Every row belongs to one group in each of 4 separate groupings. Each group adds its own fixed numbers to the row, and there is some noise. The rows also spread widely along 16 directions, which tell nothing about the answers.
Some rows, each with its group in each grouping after it:
[ -3.0   3.1  11.4   9.8   2.5   5.1  -1.8   1.1 -22.6  -5.0 -10.9  11.7
  13.3 -10.1  -6.7  -7.8 -13.6   0.5 -19.3  -9.4 -16.3 -13.9  -9.9  -9.1
  24.5  31.6  16.0  11.5 -12.2  -1.4   6.9  18.6  -4.3 -19.7  25.1] => tobe q_380 q_609 L
[ 28.7   3.6   5.8   6.8  24.8  -6.5   6.1 -20.7  -0.4  18.4 -20.8  -0.1
   3.6   4.1  -4.8  20.2  13.6  -3.6   0.2   0.7  15.7 -36.5   0.9  -7.4
  -6.4   8.1  -3.7  40.7  -5.8 -11.1  26.3  10.1  16.0   5.9  22.0] => dazel q_757 q_740 Y
[ -1.1 -12.7  -2.4  -5.7  10.8   2.4  27.4  -3.3   3.7  -1.2   0.4  15.4
 -11.4 -15.6  10.9 -10.5  15.2 -21.4   6.0   9.0  -8.2  -4.9  10.2  -4.5
 -29.1  14.4 -17.1  28.2   2.6  -4.6   5.3 -34.1 -21.6   2.6  22.2] => tobe q_757 q_803 J
[  6.8  10.2 -15.3  16.5  -0.2   3.5 -20.1  11.8  -8.8  -8.2   1.3   9.7
  -5.8 -11.6   0.0 -22.1  -4.1  -4.6 -38.8 -17.3  -7.6   5.5  10.8 -18.2
 -20.4   3.6  -9.2   1.7 -19.5   6.4   9.1 -17.3 -14.6 -27.8 -21.8] => vala q_617 q_312 J
[ -3.3  11.5   0.1  -6.6  -8.4  25.4  14.3  40.3   0.3   0.1  19.4   1.1
  -8.1 -15.0   0.9 -12.5 -16.8  18.9   0.1   4.4  -8.0 -10.7 -16.2 -16.7
  -9.4  23.1   4.8  -1.7  16.3 -38.2 -30.0   0.7  13.3 -10.1  32.0] => rima q_245 q_624 L
[ -8.5  16.7  -0.2  -9.8  14.0  -5.2 -18.4 -15.2  28.8 -17.9  -3.0   9.5
  16.8  -1.1  -6.4  13.8  -0.2  -5.2  -5.9 -19.1 -12.9  30.7  16.5 -12.6
   5.4  -1.5  -9.4  -9.3 -15.3   2.5  12.3   5.0  -0.2  -9.4  -5.7] => vala q_617 q_803 Y
[ 12.6  16.9  -6.9  15.5  35.8  -0.3   3.9 -14.0   2.7  -8.7   4.9  26.4
  11.0   0.0  -3.1   4.3  16.8  -1.8 -14.7 -23.1 -16.3  -8.1  27.5  11.6
  -4.8  11.6  -6.5  13.4 -18.6   3.8  19.6  29.1   2.5  -7.9  -1.8] => rima q_380 q_740 Y
[ 19.2  -2.5 -12.9   2.2  10.4 -11.1  -4.6  12.5 -37.3  16.6  -0.8  22.2
   4.6  14.2   4.0  14.4 -15.4   1.9 -16.1  -2.2  -5.2 -14.0  14.0  -2.0
  -9.7  13.0   6.1  -0.7 -15.6  -3.3   1.1 -15.1 -14.8 -12.2  -6.9] => dazel q_245 q_312 J
[ -3.7   8.1  14.8 -12.3  -3.6 -13.1  21.1   9.6  27.2  20.4 -11.7  -6.1
  13.4 -11.1 -14.2  -9.7   8.6  -1.0  31.4  -2.3  18.8  -2.0 -16.9  -6.9
   4.1   8.7   8.7  16.3  -2.4  -1.5   8.3  -1.6   7.4   7.2   8.4] => rima q_380 q_624 Y
[  0.7   7.5  -0.7 -15.0  19.7 -16.2 -18.0   1.6   6.1  13.6  -2.7  26.4
  22.3  -2.4 -25.4  10.1  -7.2  23.0   8.9  -4.8   2.5  10.8   0.4  -2.2
   0.9  18.9  19.2  13.4  -3.4   2.3  -4.3  10.5  27.3 -15.2  13.1] => vala q_245 q_609 Y
[ 13.9  15.8 -19.6  -1.9  16.1 -21.6   6.5  -1.6 -24.3   7.4  -6.8   8.9
  11.0   3.4 -19.5  18.9  14.9  -2.7  -5.4  -6.8   2.9 -12.6   4.3   8.3
  -2.9  -8.2   4.5  19.5  -5.1  -7.3  26.9  -9.0   5.2 -18.3 -18.5] => tobe q_380 q_957 J
[ 17.0   9.8   2.2   0.7   6.0   0.9  35.0  16.0   7.6  12.1   6.3 -28.5
 -14.3  -2.4  18.7 -22.1   4.9 -14.2  -1.7   0.7   1.9  -8.9  10.0 -20.8
 -18.9  22.4 -21.2  17.3  13.7  -6.4   9.7  -0.4 -20.8  16.8  22.5] => rima q_380 q_957 Y
[  5.6   0.7  10.7 -29.2  19.7   0.0  34.7   3.7  14.6   8.0  -3.7   8.3
  -6.9   3.4   7.6   1.7   9.0 -14.2  23.8  -9.2  -4.9  -0.3   8.4 -21.1
 -17.5  17.1  -6.7  15.9 -13.7  -9.2   3.9 -32.1 -11.6  12.6   9.7] => tobe q_617 q_624 Y
[ 41.3  18.6  15.3  -0.2  24.5   2.0   4.3  -0.6   8.6  11.8 -18.8   1.1
 -11.1  -7.9  -4.9  -3.9  -0.5  11.1   9.1 -17.6   3.1  -2.9   7.6 -18.4
 -18.1  11.5  20.2   9.5 -19.3  -2.9   7.2 -22.6   3.4  13.2 -16.1] => vala q_757 q_609 J
[-16.2  14.9   7.9 -22.6  23.1   2.6  -5.4 -16.2   6.2 -15.8  -4.1   4.7
 -21.9  -6.6 -11.3   5.3 -12.4 -10.8  -4.6 -26.3 -28.0  36.2   5.3 -44.2
   2.2  10.5  12.8  -1.2   2.5 -11.1  23.5 -32.0   2.8  -8.6  13.6] => vala q_380 q_624 L
[-37.7  -7.8   3.2  -3.9 -11.1  20.1  11.2  20.4 -11.6   1.1   5.2  35.0
  -6.3  -5.1  -2.2   2.8  13.7  -5.9 -17.3 -30.0  12.2 -24.9  -5.1 -15.2
  -5.9 -17.9  -5.3 -22.7  -3.4 -23.2  27.4   0.2   0.1 -28.5  12.2] => vala q_380 q_624 L
[  1.7  14.0   0.4 -12.0  37.1 -15.5  30.3  -8.2  -7.1  10.3  -0.5  12.2
 -23.3 -10.2 -12.1  -7.1   6.3  -3.2   6.8 -15.7  -7.6   6.3  14.4 -24.2
 -16.2   8.0  11.6  27.2   3.3  -6.2  38.7 -12.1  14.0  -7.7  14.7] => vala q_380 q_957 L
[ 27.1  17.3   5.2  13.8  25.8  12.2  -1.8  -7.4  13.9  -4.7  -7.0  28.8
  -4.4   2.8   3.6  30.4 -11.5  16.5   7.1   0.8  -7.7 -21.7   0.9   3.2
 -17.6   4.3  11.2  18.1 -31.6 -30.3  -8.5  -5.1  35.1  -5.7  -9.8] => dazel q_617 q_312 J
[  4.8   1.1 -28.7  -8.4   7.2  -9.1  19.5  41.4 -15.2   3.5  25.3   6.1
  -7.1  -1.2  -2.3 -15.9  -1.8   2.8  -3.2   3.6 -10.8  -1.3   5.9   6.2
 -31.4  12.0   0.7  14.6   4.6 -13.0 -17.1 -32.7 -14.0  -6.5 -12.9] => tobe q_757 q_609 L
[ 12.7   2.4 -16.7 -14.5  18.3   2.5 -15.9  14.6  19.9   2.4  10.8  -4.0
   1.1   0.7 -12.5 -20.9  28.1   3.0 -10.8 -34.2   3.6   7.8   4.9  -6.5
 -29.4  16.1 -11.9  14.6   9.2   0.7  -9.8 -20.7  -8.6  17.2 -15.3] => tobe q_757 q_957 L
[-18.3 -11.0  -2.6   7.4 -12.9 -25.4  18.2  29.1   9.9  16.4   6.7   2.4
   1.0   6.3   7.0   0.2 -27.8   2.2  14.1  26.4   9.3  -1.2 -16.0  11.4
  -5.4   9.8  14.6  11.4  -0.4 -12.3 -12.4  -0.8   5.2  -0.1   7.1] => tobe q_380 q_803 L
[  6.5  32.6 -13.3  -3.0  27.4  13.6  -4.5  -0.2   5.0 -25.7  14.6  14.2
  -6.7 -17.7 -16.7   3.7   6.7   8.8 -11.4 -20.2 -26.5  15.6  14.4 -12.5
  -9.5   2.0   3.6  -1.6   0.8 -21.4   8.1  -7.1  14.9 -18.7  -5.7] => rima q_757 q_803 Y
[ -4.0  20.3 -12.9   7.2 -18.5 -34.4 -28.2  15.9  32.3  10.5  -1.4 -17.1
  14.4 -27.6 -12.1 -10.7 -11.8   8.4  -0.5  17.3  12.7  38.5   1.8 -16.0
 -16.5 -16.7 -10.5   9.0   7.1  12.1   6.6 -11.3  16.0 -21.1 -16.2] => dazel q_245 q_312 Y
[ -0.6   6.5  19.2  -4.0  14.8   9.1 -13.3   0.3  45.7  -1.4  -5.4  16.7
  12.5  11.3  -3.8  -0.3   7.8  12.9   4.3 -35.2  15.7  -6.6  -7.5  -6.4
  -7.6  10.4  -1.7  -2.4 -25.0  -5.4  -4.6  27.1  23.3   9.8  -2.0] => tobe q_617 q_624 J
[ 26.1  -2.9   9.4 -30.7  11.9  -2.7  -1.9  21.0   0.2  33.9 -14.1  13.0
  10.4   5.3 -18.5   4.8  -8.7  25.2  26.7  -3.2  15.9 -16.1 -10.1 -23.0
 -15.5  31.2  13.9  14.6 -13.1  -6.8 -18.8 -27.2  21.0   1.4  11.1] => vala q_757 q_957 L
[ 10.8  17.4   5.2   5.9 -10.9 -15.8 -11.4   5.8  22.8  11.1 -18.0 -10.0
   7.2 -33.3 -12.1 -13.7   3.3   0.3   9.1  -3.5   3.6  30.8   6.2  -9.3
  -7.4  -1.2   8.3  -3.2  -1.7  14.1   6.7 -28.9 -11.9   3.9 -19.4] => rima q_380 q_624 L
[-20.0 -14.0  13.5  12.1 -11.8   8.1  28.4   5.3  32.2   0.6  -5.5  -0.6
 -16.1  -6.5  21.8  -6.7  -0.7 -18.0   8.8   3.1   8.5 -15.3 -20.0  -3.7
 -15.5  -8.5  -3.6  19.4 -16.3 -19.5   7.8 -15.8  -5.5   7.2   2.5] => vala q_245 q_803 L
[  5.4   9.3  -2.2   4.9  -3.6   6.7  19.2   2.9  29.0  -0.4  -3.7 -17.8
 -17.1  -3.5  16.5   1.7  26.0 -25.9  -1.7 -12.1  14.2 -11.4   1.7 -10.5
 -30.6 -21.6 -24.2  12.1  -5.6 -16.9  23.7 -27.3 -16.2  13.3 -17.6] => rima q_617 q_624 Y
[-24.2 -16.5   6.8 -11.5  -2.9 -17.9  11.8  14.0   7.4  18.8  -0.3  16.0
  17.3  14.7 -12.5   8.9 -15.5   4.3  23.4  10.4  10.6 -13.1 -26.7  11.1
  14.0  23.2  19.9  14.9  -3.4 -10.2 -10.6  10.4  11.6  -0.4  26.3] => rima q_380 q_803 L
[  1.2  -8.7   4.2  -1.9  -4.1 -18.6  -8.3   1.3  22.5  21.5 -17.2   3.4
  24.3   4.0  -7.9  -1.4  25.1  -8.9   5.4 -10.7  31.7 -14.3  -4.7   3.6
 -13.0  -2.8 -19.0  18.1 -12.3  17.9  16.9   3.2  -3.7   3.4  -7.4] => tobe q_380 q_609 J
[-15.5  -8.7  -4.3  13.2   6.8  -2.0 -15.5  17.4  25.7  13.0  16.3  20.9
 -10.2  -5.0  -1.7 -31.1  21.6  10.8 -22.1 -32.7  27.0   5.3   6.6   5.9
 -28.2   6.5   2.0  -5.9  16.5  -0.6   2.3  25.7   0.3  11.8   5.5] => tobe q_617 q_803 J
[  4.1  19.2  -3.5   2.6  28.5   6.9 -15.1   5.7   1.2   3.3   8.7  30.7
  -5.8  -2.1 -12.7  10.2   4.5  24.5 -15.3 -30.6   2.7  -0.6  12.7  -8.5
 -15.2  -2.4  17.3  -8.2   0.8 -17.4  15.0  18.9  29.5 -14.1  -0.1] => vala q_245 q_609 Y
[  3.7  21.3   9.7  24.0 -16.4   7.4 -21.2  22.7  39.6   4.2  -3.4   4.4
 -11.9 -38.4   5.0 -14.8 -11.6  21.7  -2.0  -1.2  10.3  23.5   0.7 -19.4
 -27.7  -9.2  10.9 -15.8  -4.4  -8.3  -4.3 -14.3  21.4  -9.0 -15.4] => rima q_245 q_624 Y
[ -4.3  21.8   9.4 -11.4  -4.3  -1.8  28.2  22.2   2.7  -1.8   1.7 -10.0
   2.8 -22.7  -8.3 -21.3  -5.0  -2.1   8.0  -9.8  -9.9  15.0  -0.2 -26.7
  15.9   6.4   7.4 -12.8  -1.6 -10.7  11.5  -3.4 -12.2  -8.7   2.0] => dazel q_380 q_803 Y
[  6.8 -11.7  10.3  33.2 -28.9  -0.6 -19.2  17.4  11.0  24.9 -20.8   3.8
   0.1 -30.8  -2.9 -32.7  -5.2   9.0  -7.7   7.8  27.1 -14.2 -29.8   0.6
 -12.3  14.6  22.6  18.7  -9.1   4.9  -9.4 -12.4  -2.8  -3.9  -1.9] => rima q_245 q_803 J
[ 21.1   3.5  -9.2  18.4  -6.6  11.0 -16.8  -8.8  -9.1   1.6 -13.5 -11.5
   3.7 -13.1   4.0  23.3   7.4  -6.3 -19.5  12.8  -0.2 -19.1  -7.0   5.6
   0.2   1.8  -3.5  23.0  17.4 -27.1  -4.0 -10.9  -8.9   3.6  14.6] => dazel q_245 q_803 L

New rows. What belongs after each?
[ 23.4  -5.6   7.5   0.8   6.4  11.7 -29.8  10.4  -2.8  23.9 -10.3   1.5
   2.5  -3.7  -9.4  -9.7   9.7  16.4 -14.3 -27.4  13.7 -12.5 -10.1  -8.3
  -1.6  29.2  22.4   7.0  13.4  -8.3 -16.1  -1.5  -7.3  22.3  12.4] => dazel q_245 q_609 L
[ 11.8  19.6   5.7 -15.1  37.5  -6.0  28.6  -5.6 -11.0  -0.8  -0.5  24.5
 -17.8 -12.2  -2.9   1.1 -10.6   1.5  12.2 -13.9 -31.0  19.9  24.2 -24.6
 -10.0  17.5  22.8   6.8 -19.5  -5.2  20.6 -29.2   1.8  -9.0  -0.1] => rima q_245 q_957 Y
[ 19.9  11.1   1.6  -3.9  19.2  11.9  26.8   2.9  10.8   3.8   2.9  27.0
   8.3  -9.9   4.1  13.2  30.3   4.9  13.9 -17.8  -3.2 -13.6  23.4  20.6
 -14.6   1.3  -5.9  -2.2  -8.5 -17.1  -2.4  -1.4  -8.9  14.9  -6.2] => rima q_617 q_957 L
[  1.6  15.6   8.0  12.9 -15.0 -31.3  25.1   0.2  35.7  13.5 -15.3 -17.1
  21.8 -21.9   2.9   2.1   1.9  -8.0  27.9  27.0  16.1   8.5  -1.2  10.0
  -0.3 -18.9  -7.4  16.3 -12.5   7.8  19.4   6.6   0.9   0.0  -9.7] => rima q_245 q_803 Y
[ -1.5  -6.7  -3.0  -3.4  18.4  11.9  -9.6  11.5 -18.8   7.1   2.6  32.1
 -11.5   5.4  -8.9 -15.1   2.1   4.4 -24.5 -37.1   2.0 -19.4  -1.5 -25.9
 -13.2  15.1   7.7   5.6 -20.8  -8.3  12.7  -6.1   3.7 -17.6   2.4] => dazel q_245 q_740 J
[ 17.8   2.0   1.0  -6.4  14.5   3.9   6.1  18.6   3.5  20.8  -7.4  23.8
   4.0   7.4 -13.8   3.7   6.9  13.3  13.5 -10.1  20.7 -39.6 -10.7 -14.8
 -23.7   2.6  -2.6  21.1 -31.5 -15.3   3.4 -11.9  30.9 -15.4 -10.2] => dazel q_380 q_740 J
[  9.3  15.8  12.5 -28.6  22.6 -19.7  -5.7 -10.9  42.5  15.3 -16.4   0.3
  12.1  -8.8 -27.1   2.2  11.4   4.7  36.8 -17.7   5.5  28.2   3.6 -19.9
  -9.9   9.4   4.2  15.4  -7.9  12.6   8.3 -22.5  19.4  12.9  -4.9] => rima q_380 q_624 L
[-15.6  -0.5 -14.5   0.5   9.9 -14.7  20.1  23.2   1.4   6.0  23.3  -6.6
 -30.7   1.2  -1.7 -25.3  -9.8  -4.6  -2.3  -9.4 -11.5  24.1  -8.3   4.6
 -11.6  15.8  31.4  14.1  28.0 -17.6  -8.4 -27.3 -19.6  17.5  -3.6] => vala q_380 q_312 L
[ -8.3   5.2  -7.9  -2.4   0.4  21.9 -10.4  27.1  37.9 -13.0  18.2  14.5
  11.3  -3.8  -1.6 -22.3  21.4   9.3  -9.7 -35.1   4.2   1.9  -4.3   6.3
 -16.3  10.1 -10.2  -2.5 -11.0 -11.2 -24.0   1.8  -6.3   2.0 -20.9] => vala q_617 q_957 Y
[ 11.8  10.2  13.6   7.1  17.3  14.9 -13.4  -8.4  24.0  -7.6 -15.0  39.9
   5.3  -2.4  -8.4  22.4  -2.4  15.5   9.6 -15.5   1.6 -23.4  -6.9  -8.7
 -17.3  -6.6   5.1  10.9 -48.4 -16.3   4.8 -10.1  41.5 -19.1 -19.4] => dazel q_757 q_312 J
[  4.7   6.7   5.2   9.1  21.5   9.1  11.3   9.1   9.4  -7.8  -2.1  25.9
  -3.5 -12.4 -10.0 -23.3   1.9   6.8  -1.9 -19.4  -6.6 -20.0 -11.1 -10.7
 -15.4  15.4  16.3  28.0 -40.4  -6.4   7.5  -7.3  19.4 -18.7 -15.7] => tobe q_757 q_803 Y
[ 18.1   7.1  -9.8  -6.8   0.6  12.3  23.5   9.1  12.0  -2.9  -0.7  -6.8
   1.1  -2.8   8.9  10.6  12.2 -13.7  12.1  15.2  -2.5 -16.8   1.3  -3.0
 -24.1  -1.1 -28.6  20.5  -2.0 -23.4  -7.6 -32.3 -10.5  -1.1  -1.5] => vala q_380 q_803 J
[ 15.4  -3.4   5.1   6.4  -7.8  17.1 -28.3  12.9 -25.1  16.9 -19.8  25.6
  -1.3  -4.8  -3.4  13.5   4.2   8.3 -23.5 -25.0  12.3 -20.7  -5.5  -9.8
  -2.7   9.6  26.7 -16.5 -11.7 -15.6   1.5 -26.5 -13.2  -5.0 -10.4] => tobe q_617 q_624 Y
[ -2.7   3.6  -2.2   2.7  -0.3   2.3  11.0  22.7 -28.8   9.3   0.4  21.5
   1.3 -18.9 -11.3 -32.6   7.7   3.2 -24.0 -24.2   9.3 -20.4   0.1 -20.4
  -3.0  10.1   3.0   3.6 -17.1  -0.2  22.7   5.0  -8.0 -30.3   3.9] => dazel q_617 q_957 J
[ -1.9 -14.2   9.6   0.0  -0.1   2.3  25.5   9.3  21.8   8.9  -4.1   3.2
 -23.3  -5.8  13.7  -6.5   5.6 -15.4  16.7  -5.5   3.5  -1.0  -4.1  -1.1
 -23.3   3.7  10.9   7.0  -7.5 -13.1   0.4 -44.7 -23.5  27.5  -7.8] => rima q_757 q_803 L
[ 21.4  18.8   3.3  -9.7  10.9   4.1 -14.9  -9.4   2.6  11.5 -17.4   2.1
 -12.1 -13.7 -15.7  30.9   3.5  11.6   5.4  -2.9   5.0  10.1  -2.8 -15.4
  -1.9  -2.5  28.7   1.1  20.8 -33.0   4.7 -30.2  12.6   5.7   4.8] => vala q_617 q_803 Y
[  2.6  12.0 -10.5 -11.3  -8.6  17.4  11.1  -2.4 -16.8 -15.8  -7.0  -6.7
   5.7 -19.8  -3.7  15.3  20.1 -22.9  -8.6  -2.7 -20.2  -5.8  -5.1  -8.9
   7.4  -9.6 -12.2   8.9   5.0 -28.2   9.9 -38.2 -25.0 -12.7  -0.1] => tobe q_245 q_803 L
[  7.5  16.7  -7.9 -20.3   0.1  -4.2  -9.0   2.7  -0.5   5.5  -2.2 -18.8
  -0.6 -12.7 -11.4  21.2  -8.7   6.2   3.6  14.2  -4.1  14.8  -3.8 -26.6
  -1.6   4.4  -4.7  13.6  33.7 -28.5  -2.6 -20.0  15.3  -5.4  31.1] => dazel q_245 q_957 L
[ 40.4  13.8 -12.9   7.1   9.4  -2.5 -14.9   6.7  23.3  12.2  -7.3  -7.2
  -1.8 -17.8  -3.2 -10.5  18.6   6.0  -1.1   2.5  12.5   2.7  12.1  -2.0
 -42.7   4.6 -13.6  27.4   0.1   1.9 -11.1 -30.2  -3.3   7.9 -20.1] => vala q_617 q_609 J
[ -9.4  -0.6 -12.5   8.4   1.8   5.5 -29.2  15.6   3.3   3.0   9.3  15.8
  -1.4   0.8  -9.0 -17.8  -4.9   9.1 -33.0 -14.0  12.2 -10.9  -8.3 -16.8
 -22.3  15.0 -11.0  15.0  -1.1  -3.9  -2.0  11.9  17.0 -28.3  14.7] => vala q_617 q_312 J
[-24.2   0.5  -3.1 -12.3  12.7 -10.0  -6.1  -1.3  30.1  -6.4   5.7   3.8
   9.2  12.3  -9.5 -15.5   5.2 -15.1  -5.4 -21.9   4.1   8.2   1.1 -24.0
 -14.1   7.7 -32.8  12.1 -16.5  15.1  21.0  11.5   7.3 -15.7   8.0] => rima q_380 q_803 J
[  0.6  -1.2   2.4  -4.3   1.9  20.3  -6.5  10.4  -4.2 -14.0  -3.3  17.3
  26.4  12.2  -5.3  -1.9   5.8  -2.1 -17.7 -32.7  -1.9 -33.0 -10.7  -8.1
   8.9  15.5 -15.4   0.6 -40.2  -5.3  -0.6  11.0  -7.1 -16.7  -7.3] => dazel q_757 q_957 J
[  9.0   0.9   7.6  -3.0   7.1  16.1 -13.4  -5.4 -10.8  -6.8 -19.5  35.0
   5.9 -11.1  -8.4   6.6   5.8  -4.3  -4.9 -24.2 -16.9  -2.9  -0.9  -6.6
   0.3  16.0  17.5  -0.6 -29.9  -3.5  -2.2 -41.9 -15.4 -10.3 -17.8] => tobe q_380 q_624 J
[ 28.6  24.6   3.2  27.7 -11.7 -11.1 -21.7  -7.1  32.3  -4.0 -26.0 -23.8
  19.3 -27.1   0.9   2.5  -5.9   2.4  -1.4   9.1  -4.3  23.9   3.6   8.4
   4.5  -0.3   2.9   9.7 -11.7   8.7  -4.2 -10.9  -7.7   5.9 -30.2] => vala q_380 q_957 L
[ -8.5 -10.8  -3.4  28.2   5.1 -26.3  -4.9   3.2  12.3  18.0  -9.8  22.8
   1.1 -17.6  -9.6 -32.9  13.8  -3.3 -10.2 -15.7  18.0  -3.8  -2.3  13.9
 -22.7   4.6  16.8  31.1 -19.8  24.4  21.5  -3.9  -0.1  -5.3 -21.6] => tobe q_380 q_624 L
[  6.4   1.3 -10.8 -13.2  16.1   0.0 -10.0   6.9  -4.5  15.0  -2.2  16.7
  12.6   4.1 -18.5  -4.7  34.9  -4.8 -12.2 -35.5  17.1 -18.1   8.5 -13.0
 -16.9   2.5 -15.2  10.4  -4.8   2.8  19.8  -8.2  -4.3  -7.1  -6.7] => dazel q_380 q_624 Y
[ 22.4  -9.7  22.5   3.8   3.5  11.5 -11.4  16.0  18.2  31.5 -10.8  17.8
   9.5  -9.6   6.1 -18.9  12.2  20.5   3.2 -26.8  18.3  -6.4   7.7   0.3
 -14.3  32.8  13.2  -9.0   0.0   6.5 -22.3   7.7 -11.5  31.4  12.5] => tobe q_245 q_624 L
[-18.9   6.1  11.8  23.0  -5.6  -5.4 -17.8   3.2  36.0  -7.7   1.3   5.1
  -4.0 -19.5   8.3 -20.8  -3.6   4.5 -21.7 -19.5  10.0  25.9  10.3  -7.6
 -11.7  -0.3  -3.3 -19.0   5.4   9.0  14.2  26.7   0.1   3.5   8.0] => tobe q_757 q_624 J
[ 21.1   3.6   0.9   7.8 -11.9  12.8   1.4   4.5  -5.6   3.2 -19.1 -15.3
  -5.5 -13.8  12.6  -3.5   3.0 -19.2 -12.6   9.5   1.8 -21.7  -5.6 -26.6
 -21.3   9.4 -24.1  23.4  -5.8  -8.1   8.2 -35.6 -14.8 -10.2   8.4] => tobe q_380 q_624 J
[ 11.0  14.4  -2.1 -18.7  -5.4  -2.6  12.5  13.1 -24.0   8.5  -4.3   2.6
   5.6 -18.1  -3.6  25.0 -17.0   2.3  11.2  24.4 -13.6   8.4   7.1 -22.3
   7.4   5.0   6.2  -6.3  10.7 -25.5  -0.3 -32.1  -7.4 -18.3  19.2] => dazel q_245 q_803 Y
[ 20.9  12.9   3.6  20.8  13.5   9.2 -17.3   9.4  31.8   2.0   1.3  10.5
 -13.8  -2.0  12.5  -3.9  -6.9  15.9 -11.8  -9.3   7.0  -5.5   7.3 -12.7
 -38.9   6.7  -7.0   8.0 -15.4 -11.6  -7.8   3.7  25.0   0.8  -9.4] => tobe q_617 q_312 J
[  3.6   7.8 -15.1 -11.0   3.0  -5.7   6.7   0.2  -6.5 -12.9   0.1 -11.1
  34.7  23.4  -3.1  18.7  16.7 -22.0 -13.4 -11.6  -1.3 -18.4   5.1   7.6
  12.1  -2.6 -35.2   2.2 -12.9  -2.9  13.3  15.5 -23.6  -5.7  -7.1] => tobe q_757 q_803 J
[ -1.6 -15.8  -7.5  16.4   9.5  -8.3  -5.8  19.8  12.9  19.5   6.7  37.5
 -25.6 -13.8   0.5  -4.5 -19.6  20.0  11.9  15.5   1.1  10.9  -5.1  17.1
 -36.3  18.9  42.9  18.0   6.7 -17.9 -28.5 -40.5  13.5   6.4  -5.3] => vala q_380 q_803 L
